There are 3 ways to turn a row about zero (a turn may also mirror it). The second row of each pair is the first, turned, with some noise. The first 27 pairs use one turn. New pairs use 3 turns, one after the other, and a turn may come again.
Known pairs, each followed by its turns in order:
+2.99,+3.91,-1.36,-4.03,-0.64,-1.32,+2.57,-3.04
-3.04,-0.74,+3.42,+4.25,+2.16,+0.24,+0.51,-4.10 -> (2)

-3.63,-1.97,+0.34,+0.03,+3.25,+2.63,-4.38,+2.73
-0.60,-3.36,-2.07,+1.91,+3.16,+3.27,+1.74,+4.10 -> (0)

+3.14,+3.14,+0.91,-3.88,-4.62,-4.73,+1.66,-2.36
+2.92,+0.82,+0.41,-0.78,-3.78,-4.66,-5.38,-3.00 -> (0)

+2.36,-0.48,+3.58,-1.82,-3.88,-3.70,+1.97,+1.61
-2.37,-0.24,-0.55,+0.33,-4.73,-3.57,-3.92,-0.63 -> (0)

+4.14,-0.13,+0.91,-3.38,-3.31,+4.71,-0.92,-3.69
-0.01,+2.82,+3.19,+0.27,+6.75,+3.25,+2.00,-0.74 -> (2)

-0.80,-4.05,+3.36,+0.38,+0.27,+4.18,+1.81,-2.30
+0.43,+2.19,+0.48,-2.13,+4.75,-2.56,-0.77,+4.09 -> (2)

-0.54,+2.11,-2.91,+0.52,-3.37,+3.19,-4.82,+2.34
+4.43,-0.86,-2.68,-2.20,-1.08,-0.29,+3.11,+4.34 -> (0)

+0.59,-4.65,+3.71,-4.05,+0.61,+0.19,+3.70,-4.42
-4.69,+1.40,+0.23,+1.61,+5.88,-1.99,-2.21,+3.81 -> (2)

+2.00,+3.17,-2.91,-3.32,-0.45,-3.18,+4.36,+3.24
-0.73,-0.71,-4.00,-4.28,+2.47,-2.16,-5.07,-1.44 -> (1)

+3.75,+4.25,+2.03,+2.13,-0.50,-4.11,-2.75,-0.16
-3.58,+2.73,+1.68,-1.42,-4.33,+2.22,+1.11,-4.15 -> (2)

+2.19,+1.11,+3.00,+2.87,+4.01,-1.31,+3.00,+4.03
-4.70,+1.13,+2.17,-0.66,-2.81,+5.29,-1.77,+0.18 -> (0)

+4.69,+3.98,+2.33,+2.47,+0.42,+4.63,-2.17,+0.29
+2.91,+0.85,+1.13,-1.73,+2.36,-0.15,+1.98,+7.37 -> (1)

+0.27,+0.17,-1.29,+2.38,-4.31,-2.35,-0.25,-2.00
-0.33,-3.01,-0.81,-0.68,-0.65,-3.35,+3.27,-1.51 -> (1)

-1.66,-0.04,-4.84,-2.91,+1.61,+3.50,+2.45,+2.98
+1.99,+2.24,+1.41,+1.96,+2.62,-1.86,-6.25,-1.88 -> (1)

+2.50,+2.34,-0.82,+0.64,+1.50,-1.64,+2.85,-0.42
+1.07,+0.49,-3.78,-2.38,-0.50,-1.12,-1.28,+1.09 -> (1)

-4.52,+0.24,+0.45,+1.60,-0.94,+0.35,-2.37,-4.48
+0.81,-1.00,+4.76,-1.33,-1.62,+0.86,-1.02,+4.33 -> (2)

+4.62,+4.19,+3.25,-3.90,-3.34,-0.58,-0.26,-0.32
-2.06,+5.30,+2.12,+2.94,+1.46,+2.88,-0.10,-4.71 -> (2)

-3.79,-4.55,-3.70,-2.51,-1.34,+1.23,+3.88,-2.56
+1.39,-1.62,-1.52,+6.03,-0.05,-0.76,-2.51,-5.65 -> (1)

+4.24,-3.04,+3.93,+0.61,-4.68,+3.72,+1.28,-4.10
-1.72,+3.45,-5.06,+2.49,-2.98,-3.58,+3.08,-4.63 -> (0)

-4.21,-2.04,+0.09,+0.73,+1.97,-4.35,+3.94,+2.60
-4.61,-2.63,+5.90,+0.39,+1.25,-0.58,-1.61,+1.46 -> (0)

+2.68,+3.64,-4.42,-0.46,-2.64,-2.57,+1.03,+0.71
-0.31,-3.11,+0.74,+1.29,-0.62,+2.21,-0.39,-6.15 -> (2)

-1.32,-3.98,-3.20,+0.32,-2.17,+0.56,+0.87,-0.71
-1.48,+0.72,-0.07,-1.08,+2.62,-4.04,+2.40,+0.98 -> (0)

+2.83,+2.78,-0.70,+1.68,+3.05,-1.80,+1.17,-0.77
-2.79,-0.87,+0.79,-0.40,-1.89,-2.33,+2.38,-3.03 -> (2)

+2.30,+4.68,-4.12,+3.52,+3.49,-4.72,+2.65,-2.97
+3.17,+3.40,-5.88,-4.72,-3.62,-4.14,+0.47,-0.46 -> (1)

+4.59,+1.17,-3.81,-0.95,+1.17,-4.76,+4.48,-1.45
-0.61,+0.64,-7.90,-1.95,+0.01,-3.31,-1.76,-0.65 -> (1)

+1.00,+0.51,+1.53,+3.95,+2.29,+4.16,+1.39,-1.00
-1.25,+2.35,+0.02,+0.97,-0.79,+4.00,+4.12,-1.96 -> (0)

-1.51,-2.01,-2.57,-0.78,-2.27,-1.69,-2.61,-1.03
-2.07,+0.14,+1.08,+1.43,+0.72,-2.07,+2.20,-3.74 -> (1)

New pairs, each followed by its turns in order:
+1.03,-0.08,-0.22,+3.66,+2.66,-2.18,+4.63,-0.82
+0.14,-2.86,+5.27,-0.01,+1.79,-1.14,-1.78,+2.39 -> (2) (1) (2)

+1.08,-4.58,+4.45,+0.69,+2.16,-2.86,-0.22,-2.54
-1.25,+2.11,-5.96,-1.62,+0.95,+1.26,-3.92,-1.78 -> (1) (2) (0)

+0.77,+4.51,+4.29,+2.77,+3.85,+4.07,-4.20,+3.20
-0.69,+6.01,-1.93,-0.06,+3.03,+3.84,-5.59,-3.15 -> (0) (2) (0)

-3.25,-0.97,+1.84,-2.51,+0.55,+1.68,+1.06,+4.84
+1.80,-4.46,-1.61,-3.64,+2.56,-1.22,+0.78,-0.45 -> (1) (0) (2)

+0.42,+0.80,-2.07,+0.64,-3.09,+3.55,+1.39,-1.05
+1.68,-3.53,+0.77,+2.98,+0.40,+0.06,-2.02,+1.69 -> (1) (2) (2)

+0.37,+0.63,-3.86,+0.60,-1.39,+2.27,+1.70,-2.83
+2.32,+3.00,-0.84,-1.27,+2.61,-0.64,-0.97,+2.88 -> (0) (1) (0)

-4.08,-2.48,+0.10,-1.13,+0.63,+0.88,-1.92,-4.33
+5.93,-0.16,-2.35,-0.06,-1.14,+0.52,-1.98,+0.79 -> (2) (0) (2)

+4.05,+1.84,+2.75,+0.09,-2.16,-2.71,-1.56,+4.27
-4.04,-3.56,-0.70,-1.57,-0.48,+4.02,+0.93,+3.26 -> (1) (0) (0)

-0.55,+1.49,+2.72,-3.68,+1.20,-3.77,+0.94,-1.22
+1.03,+1.15,+0.14,+0.44,+0.50,-3.91,-4.40,-1.90 -> (0) (1) (2)

-4.69,+0.41,-0.61,-2.98,+3.37,+3.10,+3.90,-4.46
-2.81,+2.26,+1.78,+4.63,+3.84,-5.46,-1.46,+1.64 -> (1) (2) (2)

-2.81,+0.84,-1.02,+2.23,+2.87,+2.56,-0.97,+0.85
+0.81,+0.06,-3.85,+2.51,+2.23,-1.68,-0.10,+0.53 -> (1) (1) (2)

+1.07,+4.37,-4.72,-2.73,-1.60,+3.98,+0.64,-3.92
+5.15,+1.27,+3.33,-4.20,-0.37,-0.28,-1.77,+4.59 -> (1) (1) (0)

-3.21,+2.48,-1.05,+3.67,-4.51,+0.01,+2.25,-4.78
-1.04,+3.37,+0.09,-2.49,+4.94,-3.48,+3.60,+3.05 -> (0) (1) (0)

-1.14,+0.76,-4.37,+0.21,+0.69,+0.07,+2.30,-0.47
+2.02,-0.93,-0.11,-3.53,-2.04,-1.03,+1.18,-1.72 -> (0) (2) (1)

+1.19,+2.31,-4.55,+2.40,-4.01,-1.11,+3.58,+1.59
+0.79,+4.45,+0.68,+5.44,+1.85,+1.97,-2.41,-2.20 -> (0) (1) (1)

-3.75,+1.06,+2.59,-4.44,+4.14,-3.28,+4.06,+1.87
-2.96,+1.04,-1.82,+5.38,+2.32,-5.52,-3.27,+1.52 -> (2) (0) (0)

+2.47,-0.72,-0.63,-0.10,+0.10,-0.19,+1.05,-0.99
-1.31,-0.34,+0.96,+0.83,-1.77,+1.55,-0.87,-0.18 -> (1) (1) (2)

+2.58,-2.60,-4.73,-0.07,+4.53,-1.52,+0.97,+1.11
+0.33,-0.68,+0.15,+0.06,-2.73,-3.51,+5.98,-1.75 -> (2) (1) (1)

+4.40,+3.27,+4.58,-3.99,+1.58,-4.50,-0.69,-0.15
-6.09,+2.58,+0.03,-5.37,-0.03,+2.35,+1.05,-2.69 -> (1) (2) (0)

-2.23,+3.13,-3.42,-1.83,-0.38,+1.77,-3.63,-4.62
+0.52,-0.48,+6.17,+2.67,+4.42,-1.07,-0.29,-1.41 -> (0) (2) (0)

+0.20,+0.98,+0.89,-4.12,-4.56,+3.86,-3.07,-3.78
-0.41,-0.97,+3.82,-2.09,+3.50,-6.37,+0.60,+2.41 -> (1) (1) (1)

-4.26,+0.44,+1.40,-0.43,+4.73,-4.50,-2.76,+2.25
-1.03,-0.70,-2.74,+1.08,-5.31,+5.61,+0.67,-2.38 -> (1) (2) (0)

-1.39,-4.45,-4.24,+2.47,-1.83,-1.56,+1.91,+0.17
+5.07,+0.30,-2.38,+2.00,+2.37,-1.57,+3.21,-0.38 -> (0) (1) (0)

+2.35,+0.59,-3.42,-4.52,-4.27,-3.68,+1.39,+1.86
-3.66,-1.39,-2.20,+0.65,+1.91,+4.32,-5.70,+1.41 -> (2) (2) (1)

-0.92,-3.38,+1.21,+3.93,+1.77,+0.29,-0.19,+1.64
+0.54,+4.09,-0.13,-0.21,-1.43,+1.98,+1.76,-3.31 -> (2) (1) (1)

+0.95,-0.16,-2.57,-3.79,+3.84,+1.19,+2.61,-1.79
+2.38,-0.61,+1.90,-1.61,+0.23,+5.12,-3.03,-1.57 -> (2) (1) (2)

-0.23,+3.10,-3.37,-3.39,-4.81,+1.22,+1.18,+0.29
-2.28,+2.02,+1.00,+0.55,+1.59,+0.98,-4.17,-5.09 -> (0) (1) (1)

-4.45,+2.31,-1.14,-3.45,+3.45,+4.52,-0.04,-1.37
+5.93,+0.39,+4.55,+2.23,+3.10,-1.36,-0.68,+0.07 -> (0) (0) (2)

